The rows come from 5 hidden closed curves, with some noise, and rows from the same curve form a group. Each curve winds through 8 dimensions. The rows are also pushed far along 4 directions, which tell nothing about the answers.
In the rows, zero is written as 128.
Some rows, each with its group after it:
[138 104 218 153  79 141 190 139 135  87 101 168 162 157  74  84 154 137
 161 120 150 117 152 108 128]
bepez
[130 152 106 171  79 118 134 149 137 124 175 143 146 108 167 101 149 115
 152 173  92 114 104  97 119]
seded
[151 150 138 154 107 137 207 163 170 113 124 151 151 180  95 115 123 141
 177 189 129  69 123 143 135]
Suvim
[116 113 136 106  81 145 118 104 122 142 141 142 121  98 136 122 166 118
 148 112 119 169 148  96 131]
mipi
[ 83  99 157 147  83  86  78 111  87  83 113 148 164 111  87 103 150 145
 123 110 127 191 139  99 155]
Suvim
[ 72 144 113 119 175  77  49 118 111 155  89 115 139 112 123 128 113 103
  86 116 173 163 109 142 158]
bivof
[ 97 130  95 135 149 113  61 121 101 114 146 111 101  74 184 121 106 135
  84 102 101 160  96 110  98]
bivof
[146 124 113 148 119 115 155 200 118 126 117 142 140 158  47 111 118 173
 174 179 117  92 118 141 138]
bepez
[185 159  71 143  85 187 150 161 145 129 202 113  87  63 178 137 128 137
 201 181  31 133 110 113 107]
bepez
[144 140 134 119 100 152 173 111 165 123 138 151 130 132 132 136 145 117
 177 142 121 120 138 127 117]
Suvim
[222 109 167 104 144 191 167  89 139  94 145  85 102 132 163 175 105 162
 110  78  98 120 162 161 107]
Suvim
[101 154 107 156 153 144 152 168 144 121 118 135 104 117 119 126 114  96
 156 168 118 115 114 131 126]
bepez
[135  91 171 100 186 110 119 108 109 148  93 120 137 168 115 140 125 123
  60  61 190 101 148 149 114]
bivof
[127 149  50 152 182 135 107 153 129 113 131 100  98 109 146 155 113  99
 162 153  99 124  89 142 110]
Suvim
[137 108 207 104 120 120 159  99 129 122 127 152 157 149 130 124 134 160
  83 118 163 105 154 148 118]
Suvim
[168 122 155  94 160 130 120  99 140 136  93 110 137 147 106 154 113 136
 123  87 164 134 142 165 136]
bivof
[164 114 147 130 163 149 100  92  98 135 172  90 100  88 208 133 109 113
  48  63 120 129 139 131 108]
seded
[ 91 121 146 172 146 101  60 111  87 108 122 111 138  88 139 103 123  85
  78  80 137 178 129 106 150]
mipi
[185 130 106 130 172 184 145 131 135  98 153  85  82 111 187 158 107 138
 133 120  89 106 111 148  78]
bivof
[ 92 127 125 121 199  63  87 163 121 150  65 134 144 164  94 118  82 141
  64 104 183  91  97 147 109]
mipi
[149 151 141 129 148 174 129 138 129 120 158  97  88  71 193 138 103 140
 102 148  85 134 119 141 107]
bivof
[ 93 133  66  98 212 100  92 169 116 188 109 120  95 129 112 173  93 108
  68 121 133 100 125 150 107]
bepez
[158 167  53 149 108 132 136 178 139 135 182 124 122 102 148 127 127 148
 192 229  71 101  81 140 121]
seded
[102 105 156 145 104 102 104 117  96 125 144 144 145 116 146  94 147 122
  80  95 134 137 133  91 120]
seded
[157 149 139 110 162 168  99 109 139 161 144 106  91  46 191 159 115  77
 106  90 105 160 139 132 101]
bivof
[183 153 121 149 170 141  99 127 138 152 137  82 121 106 186 122 100  95
 103  92 135 116 104 135 120]
mipi
[121  88 150  99 159 118 145 117 115 141  86 124 133 195  60 170 125 122
  83  80 158 118 186 145 152]
seded
[107 138 159 116  85 124 149 126 149 115 103 145 154 153 120  90 140 172
 153 170 157 125 108 128 137]
mipi
[202 127 130 159  94 138 174 160 138 115 151 138 150 146  98 104 130 160
 192 152 114  87 115 135 128]
bepez
[190 124 198 120 100 154 130  92 138 131 151 137 137  83 184  93 131 144
 122  74 138 131 123 115  85]
mipi
[118 147  69 139 124 115 139 224 123 151 122 136 127 144  64 120 126 162
 179 227 106  95  96 142 145]
bivof
[138 120  89 138 178 143 130 130 129 111 110 108  96 139 120 153 103 106
 137  88 121 125 121 132 112]
seded
[208 149  94 118 183 179 173 134 162 144 153 108  88 119 149 171  99 110
 169 130 109  82 124 170  99]
Suvim
[119 163  61 166 136 109  93 161 132 113 143 105 127 116 163 119 109 126
 143 176  97 122  71 123 127]
bepez
[110 105 166 145 104  70 115 118 121 116  92 167 194 163  66 117 160 109
 130 105 167 132 147 111 142]
seded
[102 107 150 107 163  96 120 124 116 180 108 148 133 150 108 136 122 100
  50  68 168 106 161 121 119]
seded
[ 73  97 116 102 171  65  81 115 100 126  95 130 142 169 107 161 112 142
  40  87 148 125 140 137 113]
seded
[177 158  80 124 135 168 145 163 147 156 156 117 103  97 153 125 143 127
 212 190 111 103  88 142 108]
bivof
[ 84 132  83 154 148 105 106 173 110 110 110 126 109 133 106 117  96 144
 117 142 108 129 100 118 126]
mipi
[185 120 112 126 130 163 149 152 124 127 159 128 103 100 136 133 129 147
 165 132  94 106 120 132  86]
Suvim
[ 92 135 138 141  78  99  99 142 120 151 138 152 149 102 128 102 142 118
 107 136 112 153 134  87 142]
bivof
[133 132 133 106 139 123 152 131 153 144 116 129 140 172 139 147 123 141
 105 141 144  86 128 144 114]
bepez
[147 167  74 115 142 139 135 118 166 143 164 113 110 120 202 154 105 125
 129 154 101 102 100 141 103]
bepez
[ 62 132 145 168  93  74  95 116 125 119 120 167 167 118 125  91 138  84
 101 109 140 157 130  83 144]
Suvim
[118 123 114 140 169 106 157 212 125 153  84 133 133 197  51 121 105 147
 115 162 152  62 119 144 132]
Suvim
[141  96 160 124 114 143 138 105 124 100 104 122 125 154 114 122 125 141
 116  64 136 144 151 109 124]
mipi
[ 60 120 161 122 135 103 114 100 122 113  88 157 137 124  90 124 125 110
 109 104 162 164 147 126 147]
bepez
[181 104 155  95 185 141 135 112 120 165 127 106 116 148 143 154 115 128
  72  65 160  90 150 155  99]
bivof
[141 115 150 137  85 116 168 147 124 107 134 142 169 170  73 142 165 153
 153 189 112 109 158 140 156]
Suvim
[172 109 152  73 164 149 155  83 143 144 125 114 124 158 139 189 129 130
 100  96 149 102 165 168 110]
seded
[ 88 143  84 136 174 123 142 164 144 112  85 123 116 161  76 163 114 108
 161 173 127 120 121 153 143]
bepez
[102 140 129 121  59 127 133 103 148 111 150 172 142  96 158  95 158 143
 180 159 117 152 107  97 110]
bepez
[138 114 135 113 219 139 147 146 123 132  84 107  98 167 104 139  93 141
 101 103 177  83 115 172 106]
mipi
[157 111  96 135 134 154 109 108 105 119 175  98  98  96 183 154 129 113
 107  89  78 144 137 110 107]
seded
[159 115 169 118  97 128 187 116 147 106 141 150 165 174 110 155 148 153
 129 158 119  90 162 147 124]
Suvim
[149 183  45 122 163 152  80 122 157 173 156  62  80  93 232 157  86  96
 100 127  92 137  91 130 128]
mipi
[ 79 130 148 117 100  91 100 126 128 134 107 143 149 137 124  99 110 164
  80 122 142 146 123 112 142]
mipi
[135 146  91 136 175 125  61 109 104 160 161  93 106  61 180 145 119  77
 104 111 121 159 116 141 137]
seded
[159 115 136 119 196 143 170 154 126 118 112 104 102 174 100 170  73 160
  75 115 121  76 151 175 120]
mipi
[127 104 171 124 103 132 133 133 118 119 103 125 149 149  99 133 164 129
 120 125 133 142 159 115 141]
bepez
[139 104 153 127 117 140 120 103 121 117 141 122 120 115 169 142 138 112
  79  65 100 140 154  93  92]
Suvim
[137 114 186 129 183  75 111 127 129 121  60 130 182 185  73 136 101 133
  70  88 191 100 137 164 131]
mipi
[148 167 129 125 115 169 184 171 181 125 122 136 115 125 126 141 122 138
 183 202  97 103 117 142 111]
bivof
[129 124 134 124 152 105  90 113 104 148 128 120 140 106 118 132 132 110
 109 113 152 145 135 144 150]
seded
[ 44 147 104 146 162  91  83 180 107 123  99 123 119 114 114 125  97 136
  75 173 114 142 101 129 138]
bivof
[ 52 144  94 133 126  81  92 163 113 127 103 128 143 143 101 111 130 155
 126 206 140 139  92 134 165]
bivof
[186 121 131 116 114 169 141 126 122 142 160 115 114  98 124 148 146 128
 166 134  99 139 152 140 135]
bepez
[102 130 102 134 155  88 105 148 121 174 114 141 142 141  96 144 124  78
  95 107 142 116 145 121 138]
seded
[ 86 140 109 129 126 128  94 143 111 137 122 104 112 111 135 120 127 130
 113 156 118 162 119 122 161]
Suvim
[ 48 109 122  97 176  70  69 106 100 155  93 140 142 134 109 165 141  92
  56 105 168 148 149 136 133]
Suvim
[203 121 233  96  97 173 167  72 139 141 160 113 138 114 169 132 129 152
  85  96 141 129 181 154 144]
mipi
[ 69 149  94 144 185  82  66 147 120 153 104 133 128 102 153 113 114  81
  93 123 160 125  84 117 101]
mipi
[120 123 136 144 148  93 119 149 129 123  96 135 147 164 109 110 105 139
  98 109 153 102 111 125 116]
bivof
[134 127 105 102 130 123 101 107 123 153 156 138 106  86 154 151 105 129
 100  90  99 146 140 122 106]
bepez
[ 97 146  23 182 125 120 114 177 128  89 132 118 116 130 117 130 147  96
 212 195  81 135  79 103 130]
seded

New rows. What belongs after each?
[199 141 146  92 137 200 191 138 159 160 138  99  83 137 138 146  96 162
 136 129 116  99 149 161 132]
Suvim
[120 110 174  76 126  96 132  89 145 131  78 135 163 194  93 150 114 170
  76  96 171 124 159 153 144]
bivof
[ 54 136  98 157 110  91  89 156 120 158 118 152 138 116 133  88 152  78
 117 128 139 142 108  68 126]
mipi
[102 107 137 126 183  99  97 147  99 132  84 121 118 147  98 111  89 151
  69  80 168 118 114 137 120]
mipi
[142 112 186 122 140  88  94 101 130 134  81 131 170 151 119 114 117 125
  74  49 180 131 137 121 119]
mipi
[120 107 138  93 170 130 125 110 125 134 106 135 116 129 116 166 133 114
 111  93 146 128 147 142  99]
mipi
[100 119 154 107 133 138 121 123 129 114  90 111 113 147 129 121 108 157
  88 102 142 145 130 124 132]
Suvim
[172 150  98  97 120 175 154 131 163 169 148  97  98 138 170 150 121 138
 143 145 107 114 128 136 128]
mipi
[152 116 112 100 204 151 169 141 156 114  76 108 105 196 103 180 104 133
 128 113 149  75 127 167  89]
Suvim
[142 119 200 131  85 125 168 128 147 112 105 173 170 147 103  79 161 150
 173 141 172 107 121 119 107]
mipi
[177 166 102 103 135 170 141 136 156 156 157  94  94 110 190 133  95 164
 133 158 106 108 100 154 118]
mipi
[172 149 124  86 127 155 190 133 181 133 114 113 131 191 116 168 113 174
 156 183 129  81 131 176 137]
bivof
[205 158 124 127 143 179 196 134 183 148 148 125 106 133 152 145  97 117
 161 126 115  76 133 150 105]
seded
[156 103 194 132  55 154 189 128 133  71 123 156 145 151  92  88 140 200
 173 134 119 125 141 116 121]
mipi
[142  96 202  93  76 154 159  91 116 101 135 142 141 132 133 106 168 186
 135 132 145 138 146 129 121]
bivof
[104 106 184 105  75 123 169 133 130 116  88 169 163 169  54  96 173 173
 182 172 172 130 138 133 149]
mipi
[124  99 177 136  99 132 123 105 122 110 110 144 153 123 126 116 177  95
 136  89 144 153 146  93 113]
bepez
[201 126 223  89  65 200 203  99 170 123 145 146 129 110 148 138 147 162
 155 123 108 128 174 134 104]
bivof
[ 70 137 116 138 136 104  68 138  96 144 126 110 122  97 138 111 126 118
  86 142 133 168 116 119 159]
Suvim
[167 176  62 166  99 153 127 174 152 131 189 128 108  58 186 114 126 121
 203 198  57 120  74 113  93]
mipi
[110 140 112  90 156  99 155 148 164 138  70 123 149 222  72 168 100 173
 113 172 157  87 129 175 149]
bivof
[133 130 107 125 119 134 164 153 151 127 120 151 130 143 108 144 150 120
 177 159 116 106 124 123  99]
mipi
[142 125  86  95 146 147 130 132 125 165 162 123  90 109 161 159 125 129
 114 126  99 110 132 129  93]
seded
[195 108 236 118  66 199 209 109 143  69 145 139 129 119 147 103 149 195
 160 135 110 120 150 132  99]
bivof
[ 97 115 104 126 189  85  85 145 102 162 101 119 133 151 115 137 121 101
  70  99 163 110 119 131 122]
bivof
[ 52 117 147 105  89  87  97 105 130 152  94 150 150 154 121 110 142 128
  78 101 160 160 143  89 150]
mipi
[ 38 133 109 141  71  97 121 142 141 100 107 186 144 120 106 101 156 121
 170 165 115 159 109  76 115]
bepez
[151 143  74 130 204 113 113 159 140 145 117  95 107 155 150 153  71 130
  87 110 127  78  95 153 101]
bivof
[171 133 136 104  92 179 142 116 148 147 161 135 108  73 166 145 158 114
 172 127  91 146 143 113  97]
bivof
[132 131 132 149 124 121  98 128 107 122 156 131 134  71 134 139 135 104
 125 135  95 157 141 128 135]
mipi
[148 140  64 114 209 119  94 153 132 143  95  85 108 148 110 180  85 123
 119 125 126 114 108 170 127]
mipi
[155 100 206 104  93 125 172  80 137 103 138 154 169 161 122 153 150 153
  99 112 133 110 182 141 121]
Suvim
[205 119 181 126 114 153 192 142 144 117 145 145 146 137 103 144 126 160
 148 145 109  88 157 157 110]
mipi
[ 45 143 115 167 136 101  89 161 110 115 106 148 124  89 116  92 127  92
 126 144 129 161 101  96 130]
bepez
[128 134 106 130 162 107 128 136 136 126 116 142 131 135 100 143 104 122
 140 127 130 111 121 148 118]
Suvim
[101 121 178 145  68 136 147 101 135 115 130 170 139 109 139  69 155 111
 147  96 148 152 134  76 122]
seded
[162 168 110 148 166 149 137 134 154 115 141  83 117 130 172 157  92 119
 118 160 105 108 112 162 137]
mipi
[140 151 102 190  93 154 140 174 115 117 181 121 117  81 144 100 141 107
 172 183  71 133 114 103 147]
mipi
[ 93 129 104 108 141 134  94 152 113 175 122 115  91 106 135 133 116 121
  88 111 118 149 133 111 129]
Suvim
[159 100 199  75 160 132 129  68 129 157 117 119 134 149 161 139 120 143
  49  50 186 107 155 151 108]
bivof
[148 130 139 135  93 159 156 135 139 153 146 136 119 121 152 100 152 107
 151 118 126 115 129  91 112]
mipi
[177 112 118 112 162 156 127 130 117 140 151 120  95  93 155 148 121 128
 128  91 109 112 128 135  75]
Suvim
[124 137  64 142 119  88 115 157 129 135 139 149 139 135  96 128 108 141
 156 152 105 114 106 127 130]
bepez
[121 126 142 114  87 113 156 123 147 115 125 153 155 161 106 132 138 160
 141 158 125 119 138 127 133]
seded
[144 119 191 103  87 149 125  80 120 118 145 124 138 102 161 107 147 166
 120 123 142 161 139 134 140]
bivof
[137 130 119 136 166 102 157 188 123 157 108 146 137 172  42 127  93 147
 130 158 152  72 133 165 149]
bepez
[ 93  96 165 129 131  81 125 139 106 129  79 151 170 185  65 103 154 135
 107 117 189 111 136 121 137]
bivof
[179 161  77 122 121 174 134 157 137 147 176 102  86  79 165 136 115 151
 180 180  73 126  99 145 120]
mipi
[ 85 100 144 116 114  96  76  68 109 104 121 144 149 107 152 129 163 106
 108  76 142 178 135  99 109]
seded
[139 119 150 124 107 170 212 139 159  91 116 143 120 174 105 131 145 153
 182 166 126  95 135 135 111]
mipi
[118 153 108 121 102 121 158 158 169 121  90 139 155 174  73 136 143 145
 204 209 134 121 113 147 156]
bivof
[187 116 159 127 150 154 171 132 125 115 122 107 133 161  97 131 133 149
 155 143 154  93 135 172 144]
seded
[149 107 166 125 150 120 150 125 119 123 116 120 156 172  97 156 142 120
  98 124 146 103 166 154 144]
Suvim
[119 145 147 132  87 117 101 113 131 131 122 135 156 102 121  96 154 124
 168 152 147 168 117 121 162]
bivof
[ 62 143  80 121 203  95  57 151  97 160 103  86 101 120 133 145  89 114
  49 131 139 147 111 147 157]
Suvim
[217 146 193 163  76 159 174 128 157 113 156 132 169 115 146  94 151 130
 183 154 126 109 127 129 128]
mipi
[171 119 134 132 146 108 172 169 142 129 117 143 155 193  89 140 115 159
 122 146 138  52 125 154 104]
seded
[113 129 136 123 124 124 151 183 125 153  94 134 126 165  64 105 106 169
 124 155 144 107 130 136 157]
Suvim
[103 152 109 135 163 105 146 158 151 132 113 135 131 163 120 132  89 137
 106 164 139  84 109 152 128]
Suvim
[148 157 112 137 141 147 116 101 156 158 160 125 102  73 198 133 103  73
 113  78 111 136 127 110 104]
seded
[121 145 151 140  33 142 108  99 120 112 173 133 146  62 174  77 171 144
 172 170 107 192 113  95 161]
bivof
[154 111  86 126 157 153 107 110 106 126 170  90  85 103 187 167 119 112
  89  83  83 134 136 120  99]
seded
[161 143 148 132 117 165 137 109 132 140 157 117 106  81 155 111 110 123
 138 111 121 149 136 132 149]
seded
[140 139  97 115 139 135 136 163 120 178 145 128 113 119 100 136 123 128
 146 159 122 112 133 145 146]
seded
[ 81 102 150 140 140  77  64 109  84 113  98 143 153 110  97  94 137 120
 107  87 171 170 117 115 138]
seded
[147 120 109  97 234 133 138 173 129 153  73  76 108 201  90 204  94 129
  69 129 144  73 145 189 123]
bepez
[141 138 159 114 142 145 143 147 148 142 100 135 127 115 101 142 122 120
 140 136 132 128 141 144 121]
bivof
[125 126 175 164  64 142 144 155 119 112 139 145 143 107 118  85 155 130
 140 147 102 145 141  89 140]
bepez
[127 112 197  94 122 125  85  65 109 142 126 131 139  85 163 104 142 136
  89  73 175 171 138 127 127]
bivof
[103 159 111 173  57 118 121 130 149 132 152 166 145  84 145  84 144  81
 174 138 100 161 116  70 136]
seded
[100 125 126 122 128 119 137 123 148 124 111 153 128 139 131 140 135 104
 122 112 130 121 131 107  96]
bepez
[174 130 172  82 178 150 123  86 134 155 115  99 119 119 155 145 107 142
  96  93 174 124 136 180 126]
bivof
[133 146 117 139  91 137 134  92 146 112 173 158 132  73 176 127 154  99
 178 145 101 147 118 107 101]
Suvim
[187 111 151 109 207 170 172 156 129 131 108  88  98 165 106 186 104 136
  93 118 128  74 160 183 111]
bivof
[137 153  82 161 114 119  82 138 131 112 141 116 137  86 146 128 136  98
 176 150  90 162  94 115 128]
mipi
[172 149 112 121  94 149 165 151 148 154 161 142 138 120 114 131 154 136
 203 200 110 107 127 147 141]
seded
[146 116 143 156 103 127 151 159 129 101  92 124 150 176  70  94 131 153
 167 132 144 118 118 120 153]
mipi
[ 94 134  79 171  81 122 118 162 127  98 122 131 127 136 109  96 142 121
 181 153  94 153 102  79 144]
mipi
[140 129 130 147  76 162 140 130 130 146 158 133 112  99 165  92 158 101
 156 110 111 139 125  75 118]
mipi
[212 114 205 142  33 176 205  97 155  86 155 144 157 143 108 112 155 152
 192 115 105 132 172 115 144]
seded
[120 144 162 158  32 161 148 116 133 124 180 154 133  63 151 100 167  94
 165 151  78 179 160  80 157]
bepez
[ 83 141  64 145 102  87 114 175 144 109  91 160 150 151  75 116 138 134
 199 182 116 134  87 106 122]
bivof
[149 136 105 122 159 168 129 154 116 135 158  93  83  93 163 163 114 134
 109 151  77 123 129 146 113]
bivof
[167 141  82 110 181 125 147 127 158 165 141 124 113 152 149 171  95 111
 115 114 127  69 124 154  93]
bepez
[ 78 129  37 130 207  85  54 154  97 121 108  88  99 137 132 168  86 126
  70 122 106 134  96 141 121]
bivof
[143 151 116 168  74 105 158 164 154 116 141 158 169 149 102 107 138 130
 177 182 105 103 115 112 136]
seded
[118 109 165  80 172 134 139 109 134 134  89 138 118 144 125 147 119 142
  98  94 171 111 136 151  88]
bepez
[215 148  98 117 171 168 148 135 165 142 139  94 104 131 167 169 101 123
 146 116 103  88 115 156  88]
mipi
[ 64 123 165 124  86  98 158 137 146  99  76 171 167 185  80  95 153 161
 149 172 167 122 123 118 139]
mipi
